The rows are grouped in 4 different ways at once. Each group adds its own fixed numbers to the row, and there is some noise. The rows also spread widely along 14 directions, which tell nothing about the answers.
(in the rows, 128 means zero)
Some rows, each with its group in each grouping after it:
[148 124 114  99 151 127 130 124 124  94 111 122  94 123 103 137 109 131
  81 143 123 134 170 100 124  87  85 120 132 162 138 120 152 138 142 147
 139] : Q_314 Q_982 Q_154 Q_127
[131 157 120  72 133 118  79 119 129 120 136 125  98 112 145 147 136 172
  82 181 118 129 124 125  98 137 101 147 137 149 125  80 113 135 153 157
 144] : Q_289 Q_961 Q_934 Q_707
[ 97  83  99 100  85  57 148 139 114 101 145  85 111 122  98  77 183 129
 128 184 135 142 100 116 115 155 196 142 126 110 141 122 150 158 152 166
 137] : Q_853 Q_218 Q_154 Q_127
[137 103  98 153 140 110 140 120 121  97 175 170 159  88 129 137 108 119
 137 136 138 108 146 134 132 103 108 104 112 140 118  96 119  99 133 145
 125] : Q_853 Q_49 Q_392 Q_521
[147 165 101  88 142 151 111 103 112 161 125 110 139 122 147 173 110 166
 111 146 108 129 196 149 101 132  92 124 114 189 190 114 124 147 179 140
 137] : Q_660 Q_961 Q_934 Q_403
[ 99 116  92  98 122 163 153 134 176 112  90  79  98  90 161 130 105 135
 132 190  67 115 115 168 147 124 215 175 110  96 118 117  99 130 114 120
 135] : Q_716 Q_158 Q_420 Q_839
[116 155 121 134  78 139 118 157 112 147 117 134 152 111 165 134 130 136
 141  99 161 120 112 126 104 164 156 150 126 123 106 130 148 119 112  93
 123] : Q_257 Q_816 Q_204 Q_707
[151 138 129 117 152 109 124 129 118 129 149 150 139 117 156 130 117 134
 113 147 115 124 126 126 118 125  91 119 136 135 114 114 141 116 136 135
 141] : Q_289 Q_49 Q_420 Q_403
[150 108 127 107 118 115 124 141 182  78 101 114  82 133 129 143 116 113
 101 165 119 112 139 113 145  81 116 120 152  94 101 119 113 107 118 143
 130] : Q_660 Q_158 Q_638 Q_521
[163 106 156 138  28  87  90 145 142 115 108 106 120 122 140 134 155 182
 112 143 190 140 184  70 147 139 108 150 149 139 171 155 183 148 152 143
  94] : Q_257 Q_982 Q_638 Q_839
[122 112 102 111 117 102 160 138 111 121 124  89 129 116 122 115 138 127
 129 159 106 125 128 142 116 137 161 124 109 136 153 135 142 152 148 140
 139] : Q_716 Q_816 Q_392 Q_839
[147 127 171 128 135 119 119 158 153 121  90 115  77 134 132 112 112  90
 122 119 104 126 130 104 144 100 123 129 157 119 109 159 136 151 123 108
 142] : Q_314 Q_218 Q_204 Q_127
[118 113  95 125 102 167 161 124 101 151 116 101 144 115 134 115 152 168
 144 150  88 132 171 128 157 175 154 139 100 164 162 124 120 125 106 140
 118] : Q_314 Q_816 Q_934 Q_403
[120 108  68 160 112 123 156 149 108  75 142 163 153 110 109 146 119 105
 139 116 145  80 119 133 108  91 147  98  97 127  97  99 122  99 101 126
 112] : Q_716 Q_218 Q_934 Q_839
[130 148 105 132 164 142 190 122 170 134 147 137 121 168 120 133 128 111
  92 122 105 137 105 106  96 156  89 158 191 128 106 113 146  91 147 123
 168] : Q_660 Q_49 Q_392 Q_127
[128 125 111 129 127 138 139 148 123 119 117 124 140 149  99 140 112  84
 115  86 148 124 142 115 111  93 103  94 135 147 108 142 142 117 116 132
 135] : Q_257 Q_961 Q_638 Q_403
[140 113 108 149 135 146 148 123 104 157 136 147 177  62 198 121  94 151
 179 142 105 111 162 162 170 140 164 142  82 153 149 124 133 119 115 103
 112] : Q_660 Q_218 Q_420 Q_707
[143 149 116 130 123 109 131 141 138 125 100 113 108 144  99 164  97 115
  95  91 170 127 145 109  94  86  99 119 146 164 154 148 170 151 174 115
 135] : Q_660 Q_218 Q_392 Q_521
[111 128 131 114 163 137 135 146 155 119 135 141 108 141 128 107 119 105
 102 113 125 146  94  95 129 128 106 141 167 135  76 121 140 102 104 137
 157] : Q_314 Q_982 Q_154 Q_707
[111 104 148  88 123 117 108 141 126 112 144 115 115  89 150  80 126 101
 141 155 129 133 133 114 158 141 132 133 117 108  75 123 132 108 107 149
 152] : Q_289 Q_816 Q_638 Q_403
[174 147 133 156 112 130 164 140 122 118 134 176 136 127 153 135 129 145
 116 136 118  91 125 107 119 146  95 144 155 103  98 108 150  96 110  87
 123] : Q_853 Q_218 Q_420 Q_521
[ 81 118 120 108 124 128  92 145 150 120 154 142 140  99 158 106 124 113
 146 116 173 144 104 106 144 146 147 140 128 125  65 108 128  81 103 145
 150] : Q_314 Q_218 Q_934 Q_521
[157 181 121 100  68 182 119 147 129 138  64 116 125 148 163 182 146 187
  86 126 129 126 160 105 100 151  98 156 151 123 120 116 145 108 100  92
 112] : Q_257 Q_158 Q_638 Q_839
[146 115 127 142  99  98 133 142 112 122 102 110 103 123  92 127 135 152
  98 120 152 136 143  97 127 117 117 130 131 171 173 150 167 169 148 132
 118] : Q_314 Q_158 Q_392 Q_521
[145 133 112 140 139 128 147 140 136 118 143 153 145 142 133 146 132 136
 107 134 118 114 118 120 119 125  89 117 155 132 112 107 132  97 115 132
 130] : Q_716 Q_158 Q_638 Q_403
[121 114 105 138 132  90 122 135 109 138 159 136 143 120 109 123 159 162
  95 136 146 150  97 104 120 146 116 131 137 187 151 102 150 134 146 173
 131] : Q_257 Q_816 Q_934 Q_839
[ 85 106  96 130  97 113 133 159 123 132 100 103 117  92 141 107 133 140
 137 137 135 133  72 140 129 145 228 168 111 136 135 135 142 156 113 116
 120] : Q_314 Q_158 Q_204 Q_707
[132 124 138 119  89 121 178 156 165 103 104  91  98 183 100 104 168 118
  96 134 124 138 112  69 124 161 107 138 182  96  90 147 158  99 101 131
 152] : Q_716 Q_816 Q_392 Q_521
[137 117 118 131 131 125 119 136 120  99 163 159 122  90 158 123 111  80
 181 163  84  67 138 168 131 106 151  96 106  78  89  95  55 116 120 127
 133] : Q_314 Q_218 Q_638 Q_403
[160 117  79 144  66  63 134 132 127  87 156 146 143 120 131 164 160 190
 111 196 144  91 121 132  88 130 133 126 138 111 169  91 137 132 169 148
  99] : Q_716 Q_158 Q_154 Q_521
[ 98  69  81 125  81  61 133 151 154 123 112  72 168 120 136 123 149 176
 125 162 173 165  94 130 148 124 204 126 119 158 178 154 184 142 138 171
 107] : Q_716 Q_158 Q_420 Q_521
[174  96  90  86 165  95 186 108 124  78 158 135 141 120 145 115 135 121
 111 215  79 104 154 132 130 115  96 103 118  98 116  95 134  86 139 161
 148] : Q_660 Q_158 Q_638 Q_127
[150 144 139  84 126 110  93 141 100  96 120 133  99  90 164 130 108 101
 137 153 121  97 147 140 107 103 130 110  96  98 103 121 116 147 143 116
 141] : Q_314 Q_158 Q_934 Q_839
[ 79 126  94 118 185 128 142 144 165 153 132  99 147 155 100 142 103  93
  98  88 134 166  89 136 110 104 125 117 158 189 134 135 149 127 147 157
 162] : Q_716 Q_816 Q_638 Q_839
[118 151 137 114 118 108 129 157 126 120 113 127  84 125 126 124 116 108
 100 128 137 113  70 121  81 135 156 170 161 110 104 126 155 156 142  95
 144] : Q_853 Q_982 Q_638 Q_707
[131 120 137 106 160 103 146 123 149 124 153 117  92 106 132  88 119  96
 127 167  88 123 138 122 130 136 128 153 138 119 134 126 131 149 176 138
 166] : Q_314 Q_218 Q_204 Q_839
[132  80 111 121 123 137 136 149 124  97  84 106 112 108 122 124 138 155
 101 173  91 129 122 118 174  95 155 125 110 154 119 112 124 124  61 148
 110] : Q_716 Q_961 Q_638 Q_127
[111 134 106 120 115 173 147 135 138 146 121 111 153 134 145 137 113 104
 164 109 102 121 163 149 133 141 142 114 125 124 117 133 102 102 109 118
 137] : Q_314 Q_816 Q_638 Q_521
[150 125  99 142 156 117 140 149 138 115 109 148 129 113 158 162  98 139
 110 144 105 103 101 139 124  85 135 126 129 148 135 117 140 126 130 118
 115] : Q_314 Q_218 Q_934 Q_839
[151 119  99 153  94 122 159 132  87 123 131 124 177 120 124 145 124 127
 161 110 142 108 190 146 115 118 125  84  96 150 170 145 144 141 143 116
 112] : Q_716 Q_158 Q_392 Q_127
[116 105  68 133 139 129 195 156 126 105  89 112 135 127 115 141 122 139
  90 142 102 121  79 129 123 104 167 140 121 149 123 125 168 119  94 121
 118] : Q_716 Q_816 Q_154 Q_839

New rows. What belongs after each?
[122 124  98 106 128 132 130 132 157 129 106 106 137 124 160 151 113 136
 119 144 124 141 141 136 126 117 146 138 130 136 133 127 138 115 130 130
 133] : Q_660 Q_49 Q_204 Q_127
[121 119  92  93 127 112 112 126 169 109 125 117 133  98 161 158 119 201
  66 186 160 152 117  99 128 131 118 179 140 167 149 101 187 108 155 162
 128] : Q_716 Q_982 Q_934 Q_839
[135 140 100  85 138 171 116 120 169 104 101 117 116 113 152 171  90 144
  88 158 113 121 165 130 125  95  99 143 136 137 107  95 126  95 122 133
 133] : Q_289 Q_961 Q_638 Q_127
[101 112 106 134 145 117 130 118 151 127 190 140 138  97 123 115 111 105
 139 140 127 120 133 140 126 138 122 145 137 141 123  97 115 110 167 160
 150] : Q_289 Q_816 Q_638 Q_839
[106 115  98  97 137 126 123 112 152  94 140 112 111  91 107 127  96 105
 114 146 147 128 167 131 123 101 131 135 109 138 128 111 129 124 161 150
 149] : Q_853 Q_158 Q_204 Q_521
[129 143 114  72 125 161 129 103 105 142 141 108 148 117 136 123 133 150
 123 139 123 149 211 111 131 167  76 124 114 159 138 111 140 103 137 147
 154] : Q_314 Q_816 Q_638 Q_521
[117 103 126 140 170 149 183 138 144 128 135 127 116  91 146  81  93  72
 159 130  77 116 122 137 163 127 160 150 117 118  98 140 125 119 118 108
 157] : Q_314 Q_218 Q_392 Q_839
[130 120 108 114 107 137 112 132 129 126 118 129 148  93 158 144 116 162
 122 137 156 136 156 118 148 127 127 142 113 153 130 113 149 104 114 131
 119] : Q_660 Q_158 Q_638 Q_521
[123 106 155 154  95 138  92 164 135 113 104 150  78 100 127 107 148 165
  99 123 143 142 112  66 177 130 125 167 149 155  93 111 134 125  64 135
 108] : Q_314 Q_982 Q_154 Q_839
[128 111 124 173  98 125 113 153 103  91 163 186 135  80 136 118 129 114
 149 116 165  97 111 109 135 122 135 124 119 113  63  92 110  92  82 123
 114] : Q_257 Q_982 Q_392 Q_127
[120 154 131 124 118 142  86 125  73 156 172 167 148  66 166 127 110 134
 165 115 142 113 167 146 114 159 124 144 100 157 137 101 119 143 153 113
 135] : Q_314 Q_982 Q_638 Q_839
[132 129  89 117 135 128 161 136  95 110 135 129 151 132 121 138 122 114
 128 135 107 106 136 149 104 114 128  99 112 139 130 116 128 124 123 127
 134] : Q_716 Q_982 Q_638 Q_707
[113 118  87 121  65 169 140 162 146 106  37  79 134 130 136 175 109 145
 119 109 153 127 144 130 133  95 182 123 112 129 117 150 149 117  76 100
  93] : Q_853 Q_816 Q_392 Q_127
[133 167 136  97 135 130  85 112 133 132 163 145 108  77 165 140 104 146
 122 166 127 109 158 136 102 145 103 167 132 128 134  93 122 142 188 123
 151] : Q_716 Q_218 Q_154 Q_403
[139 120 120 146 172 145 177 107 125 119 177 161 101  98 105 104 101  95
 130 152  65  89 148 137 133 133 109 151 137 134 131  98 100 124 155 126
 157] : Q_314 Q_982 Q_638 Q_521
[ 90 106 114 132 100 175  78 132 165 118  94 114 103  68 115 146  85 161
 108  95 190 152 173  94 174  98 133 164 111 197 130 121 144 124 107 142
 115] : Q_314 Q_961 Q_392 Q_521
[151 145  97  66 134 125 178 109 116 121 144 108 147 180 117 119 169 140
  94 155 109 152 177  98  89 168  65 111 153 127 135 119 162 102 155 152
 165] : Q_314 Q_158 Q_154 Q_127
[126  82 120 109 160 121 150 115 176 111 135 104 103 110 117  99 122 127
  99 175 101 151 151 106 181 117 115 150 142 150 132 118 133 108 132 172
 150] : Q_660 Q_158 Q_638 Q_521
[140 108 112 142 100  96 152 159 125 107  93 116 118 146  97 129 137 155
  78 118 160 142 113  82 129 108 116 135 146 167 140 146 200 138 116 136
 111] : Q_289 Q_982 Q_420 Q_839
[104 122 127 155 113  89 101 150 123 134 185 171 149 107 152 115 147 120
 151 125 156 116  67 140 110 158 155 137 151 115  97  94 109 119 125 131
 132] : Q_853 Q_158 Q_638 Q_707
[129  99  91 151 106 146 187 143 110 102  99 124 122 118 104 123 120 114
 126 126 113  97 133 123 133 118 168 135 103 133 124 137 144 126  93 108
 112] : Q_853 Q_961 Q_934 Q_403
[112 133 151  99 140 149 159 159 161 130  90  94  79 169 111  85 136  88
  97 102 112 157 109  71 137 142 117 153 175 117  75 158 161 118  93 118
 167] : Q_314 Q_218 Q_154 Q_403
[ 88 104  77  96 140 160 172 117 142 100 136 115 132  87 113  97 119 133
  98 142 147 149 141  92 151 141 139 177 104 147  91 100 171  82 109 151
 153] : Q_257 Q_218 Q_420 Q_839
[167 132 143 131 112  80 108 144  91 115 117 151 114  94 134 131 121 159
  95 132 171 121 129  96 125 111 101 131 120 157 142 127 182 150 140 119
 121] : Q_660 Q_158 Q_420 Q_521
[142 127 146 142 145 150 129 121 155 126 131 136  93 116 107 130 110 126
  98 123 113 129 168 103 145 120  82 155 156 157 139 116 130 133 142 131
 138] : Q_853 Q_158 Q_638 Q_839
[136 170 120 135 140 172 130 130 112 156 151 169 165 134 160 147 121 129
 138  85 129 123 158 122 109 160  78 121 137 150 111 112 124  93 123 108
 142] : Q_314 Q_158 Q_934 Q_839
[121  80 138 123 100  73 157 134 155  92 149  94  88 126 112  70 159  86
 152 183 105 115 122 117 139 146 180 141 144  74 122 141 122 146 155 150
 148] : Q_853 Q_218 Q_934 Q_127
[151 103  99 139  98 102 133 151 120  95 118 144 148 119 149 149 124 144
 130 141 148 111 135 119 126  98 136 108 126 128 133 128 155 120 119 127
  99] : Q_314 Q_982 Q_154 Q_127
[112 106 103 123 125 123 156 128 116  97 170 141 150 125 103 101 141  99
 137 128 142 122 144 111 121 137 113 104 121 124  93 106 131  96 112 153
 153] : Q_716 Q_961 Q_420 Q_127
[112 139 126 119 105  86  89 121  63 162 196 153 145  68 153  99 158 158
 155 156 148 128 123 144 109 191 147 151 106 155 152  84 117 151 164 144
 141] : Q_660 Q_158 Q_638 Q_521
[151  72  84 157  85  65 160 148  67  75 119 135 133 120  80 125 154 129
 129 142 138  98 133 121 119  88 156  84  96 139 159 128 150 158 117 143
  95] : Q_314 Q_49 Q_638 Q_127
[131 131 110 109   4 149 134 133 143 104  96  87 125 112 140 137 146 163
 140 147 171 112 197 103 117 167 155 165 116  88 132 137 147 116 132 113
 113] : Q_257 Q_961 Q_392 Q_521
[150 126  94 139 152 136 144 133 120 101 121 158 130 120 121 165 114 135
  89 139 105 107 114 131 112  88 106 119 136 144 110  88 121 108 110 128
 122] : Q_257 Q_49 Q_638 Q_127
[102 112  95 142 114 100 145 132 130 148 159 119 170 157 102 117 157 133
 132 102 157 159 130 115 115 147 129 112 147 172 155 131 151 131 145 156
 132] : Q_853 Q_218 Q_154 Q_707
[143 172 107 126 109 157 102 151 119 135  90 139 115 143 147 192 120 145
 107 114 116 102 124 144  86 106 124 118 135 144 122 101  96 133 112 104
 113] : Q_660 Q_961 Q_934 Q_839
[154 117 113 128  79  91 126 143 106 105 136 139 121 138 120 130 178 164
 108 160 143 116 132  99 120 143 110 119 140 123 135 102 131 123 119 151
 113] : Q_660 Q_158 Q_638 Q_403
[ 95 142  87 120  74 196 146 130 150 138  74  74 137 123 116 162 106 158
 124  95 152 142 185 123 129 141 148 153 117 166 152 144 151 118 117 111
 121] : Q_716 Q_816 Q_392 Q_521
[129 147 119 125 122 144  94 138 136 159 140 142 145 130 167 157 154 190
 110 156  97 134 115 135 124 152 111 134 155 161 133  84  94 115 107 147
 122] : Q_716 Q_961 Q_154 Q_403
[119 155 151 127 148 125  59 146 138 153 127 145  94  96 162 139 130 178
  97 151 109 137  71 129 136 133 131 161 156 164 116  82  97 150 113 134
 132] : Q_716 Q_218 Q_420 Q_707
[139 129  71 104 131 145 123 127 115 128  95 111 134 124 144 176 140 191
  97 171  83 126 142 154 125 109 140 113 106 172 172  94 103 136 122 150
 107] : Q_314 Q_158 Q_934 Q_839
[117 118 109 133 150 135 155 158 139 127  99 130 113 134 136 129 120 117
 103 121 108 136  75 118 133 113 150 142 146 137  92 127 142 114  84 119
 134] : Q_660 Q_49 Q_154 Q_403
[148 112  59 164  56 144 157 146 141  93 106 154 159 132 138 180 145 186
 116 148 132  87 139 122 120 122 142 125 129 122 131  93 121  81  84 119
  81] : Q_314 Q_961 Q_204 Q_521
[117 131  69 108 142 119 139 136 124 138 102 105 152 109 148 175  84 135
 118 128 125 127 125 172  96  94 167 131 106 168 178 138 162 158 170 118
 123] : Q_314 Q_49 Q_638 Q_839
[147 118 156 127 147  96 114 151 152 145 138 134 141 135 175 118 130 120
 134 138 115 141 104 120 143 133 116 120 169 124 118 141 141 122 130 132
 141] : Q_314 Q_158 Q_638 Q_127
[126  93 155 136 153 112 150 155 133 115 103 107  78 126 107  81 112  54
 140 115  93 127 113 121 162  90 157 107 125 118  98 164 118 152  98 128
 148] : Q_660 Q_49 Q_420 Q_403
[130 115 112  98 117 145 136 134 173  91  98 103 112 116 133 137 105 116
 100 143 142 132 153 107 135 104 125 147 139 110 100 129 155 100 124 133
 137] : Q_257 Q_158 Q_638 Q_127
[126 137 104 153 123 134 129 120 134 132 166 153 125 119 114 130 146 141
 121 133 114 115 133 125 116 144 116 140 144 148 130  84  92 118 139 144
 134] : Q_257 Q_218 Q_204 Q_707
[134 139 103 110  94 135 128 146 111 119 110 127 141 115 167 146 123 135
 141 134 136 105 135 141 110 130 148 121 110 113 107 120 125 115 107 109
 121] : Q_660 Q_961 Q_392 Q_707
[128 143  73  87  65 147 122 120 129  71 126 119 119 117 117 168 139 158
 104 168 151  94 181 117  88 127 108 125 111 106 112  83 112 102 130 146
 127] : Q_716 Q_961 Q_392 Q_403
[130 126 106 183 155 140 161 145 132 140 140 164 151 129 116 151  86  95
 130  72 137 108 114 130 114 107 113 123 153 162 128 133 150 115 133 104
 129] : Q_314 Q_816 Q_638 Q_127
[204  91 128 153 141  42 175 133 119  98 135 139 111 113 136 109 132 137
 113 200  85  91 127 123 137 102 122 122 132 124 178 135 161 161 171 132
 118] : Q_660 Q_218 Q_204 Q_707
[128 127 129  63 148 107 105 157 157 110  82  75  89 157 137 136 117  89
 104 153 101 136 108 139 118  81 140  95 144 106 108 150 117 146 130 147
 150] : Q_314 Q_158 Q_638 Q_403
[123 159 140 133 130 150 122 151  72 157 156 164 173 131 153 116 108  66
 186  52 147 116 158 136 104 137 106  80 114 132  89 148 126 115 112  95
 145] : Q_314 Q_982 Q_154 Q_403
[147 170 162 132 129 122 114 151 105 162 128 156 135 142 149 121 131 141
 112  77 160 142 119  85 111 159  74 136 166 154 112 139 178 130 123 101
 145] : Q_314 Q_218 Q_420 Q_707
[117 143 133  90  89 109 121 148 177 107  90  84  57 159 113 127 149 124
  88 154 136 137 102 102  97 137 150 162 178  88 109 130 133 145 145 132
 152] : Q_660 Q_158 Q_420 Q_127
[126 138 140 120 149 134 141 129 164 136 160 122 132 157 127 110 127  77
 142 116 107 130 160 118 123 138  86 108 160 119 109 137 112 107 146 139
 168] : Q_716 Q_218 Q_204 Q_403
[130 134 128 120 145 123 124 153 104 146 118 132 145 104 178 127 108 130
 132 127 129 137 100 135 129 125 145 133 121 152 112 131 153 126 111 107
 132] : Q_660 Q_982 Q_392 Q_127
[ 84 183 117  93 135 142  92 133 144 155 143 133 113 104 151 144 106 133
 104 111 165 139  95 129  75 158 139 188 151 139 106  97 148 136 166 109
 160] : Q_853 Q_218 Q_420 Q_839
[121  94 139 153 132 133 144 132 144 139 163 136 156  98 146  92  93  71
 195 105 118 119 176 138 165 126 140 111 116 126 121 155 117 115 132 129
 142] : Q_314 Q_961 Q_154 Q_521
[141 150  88 102 129 133 124 121 107 129 137 133 157 111 163 163 108 143
 137 155 104 104 164 167  99 116 127 102 105 140 153 104 108 123 152 125
 128] : Q_314 Q_982 Q_204 Q_521
[138 150 144 126  44 130  56 125 113 105 168 171 113  79 160 135 157 170
 145 149 161 104 184 106 117 167  95 151 127 101  98  73  92 114 132 133
 116] : Q_289 Q_49 Q_154 Q_839
[134 130 119 112 136 118  93 107 176 147 170 128 152 100 181 149 100 134
 156 151 131 133 197 150 136 122 107 128 132 145 162 118 113 124 197 153
 139] : Q_660 Q_218 Q_154 Q_839
[147 144 109 116  57 139 152 139 167  86 118 133 129 197 116 157 178 151
  85 121 163 129 159  59  90 162  63 129 185  89  88 114 154  66 109 133
 130] : Q_853 Q_49 Q_934 Q_839
[137 142 166 141 119  75  62 158  98 134 168 160 120  97 157 115 141 105
 154 126 148 115  88 134 108 127 132 107 139 118  97 108 100 154 142 131
 136] : Q_257 Q_218 Q_392 Q_127
[154 152 140 115 145 134 146 141 125 146 119 127 134 146 151 130 132 144
  97 137  99 132 129 107 120 149  82 131 155 142 122 130 158 113 119 118
 147] : Q_716 Q_816 Q_204 Q_403
[128 139 121 111 111 111 135 157 148 105 109 122 115 167 128 139 142 106
 104 124 131 126  88 112  92 124 122 127 173  93  77 124 143 107 110 120
 139] : Q_289 Q_49 Q_638 Q_127
[116 120  98 149  96 125 115 148 141  98 134 153 144 101 135 150 121 137
 129 125 162 110 120 128 124 109 139 122 121 129 106 103 122 100 108 128
 117] : Q_716 Q_158 Q_204 Q_521
[128 116 122 129 124 126 114 145 127 106 133 143  98 116 127 120 142 120
 127 147 103 112 118 125 138 115 132 115 131 116  98 101  84 125  99 144
 126] : Q_314 Q_158 Q_154 Q_403
[137 130  88 125 174 120 163 125 148 125 145 127 157 148 131 150  98  96
 129 128  97 117 128 169 101  91 113  85 137 137 134 125 115 117 155 139
 145] : Q_289 Q_158 Q_420 Q_707
[100 176 144  65 128 183  60 123 142 126 143 146  88  87 167 130 121 132
 118 145 125 128 141 121 122 163 104 167 139 105  53  66  76  91 106 127
 168] : Q_314 Q_158 Q_638 Q_521
[144 101 117 178  88 123 190 168 160 104  76 122 109 135 117 125 119 116
 107 116 128 111  94  97 135 113 165 160 150 109 116 166 179 123  99  92
 111] : Q_257 Q_49 Q_204 Q_403
[121 129 151 117 173 109 146 154 107 141 140 114 127 147 114  90 133  71
 129 102 105 146 104 122 125 127 106  92 138 148  97 145 134 136 117 138
 169] : Q_716 Q_816 Q_392 Q_839
[116  87 127 139 116 120  96 122 129 101 174 158 121  51 147  98 115 122
 165 154 143 110 161 120 168 129 142 147 105 126 111  93 111 115 129 148
 128] : Q_314 Q_218 Q_638 Q_127
[107 122 117 102 126 132 119 111 172 146 176 127 145  92 187 111 120 155
 139 175 136 143 146 125 145 180 136 179 142 122 126 106 137  93 160 154
 151] : Q_660 Q_982 Q_420 Q_403
[113 126 141 150 174 142 150 163 146 132 122 136 102 148 105 107 112  58
 114  89 101 125  66 114 127 106 136 121 160 137  72 139 114 118  92 123
 157] : Q_257 Q_961 Q_934 Q_403
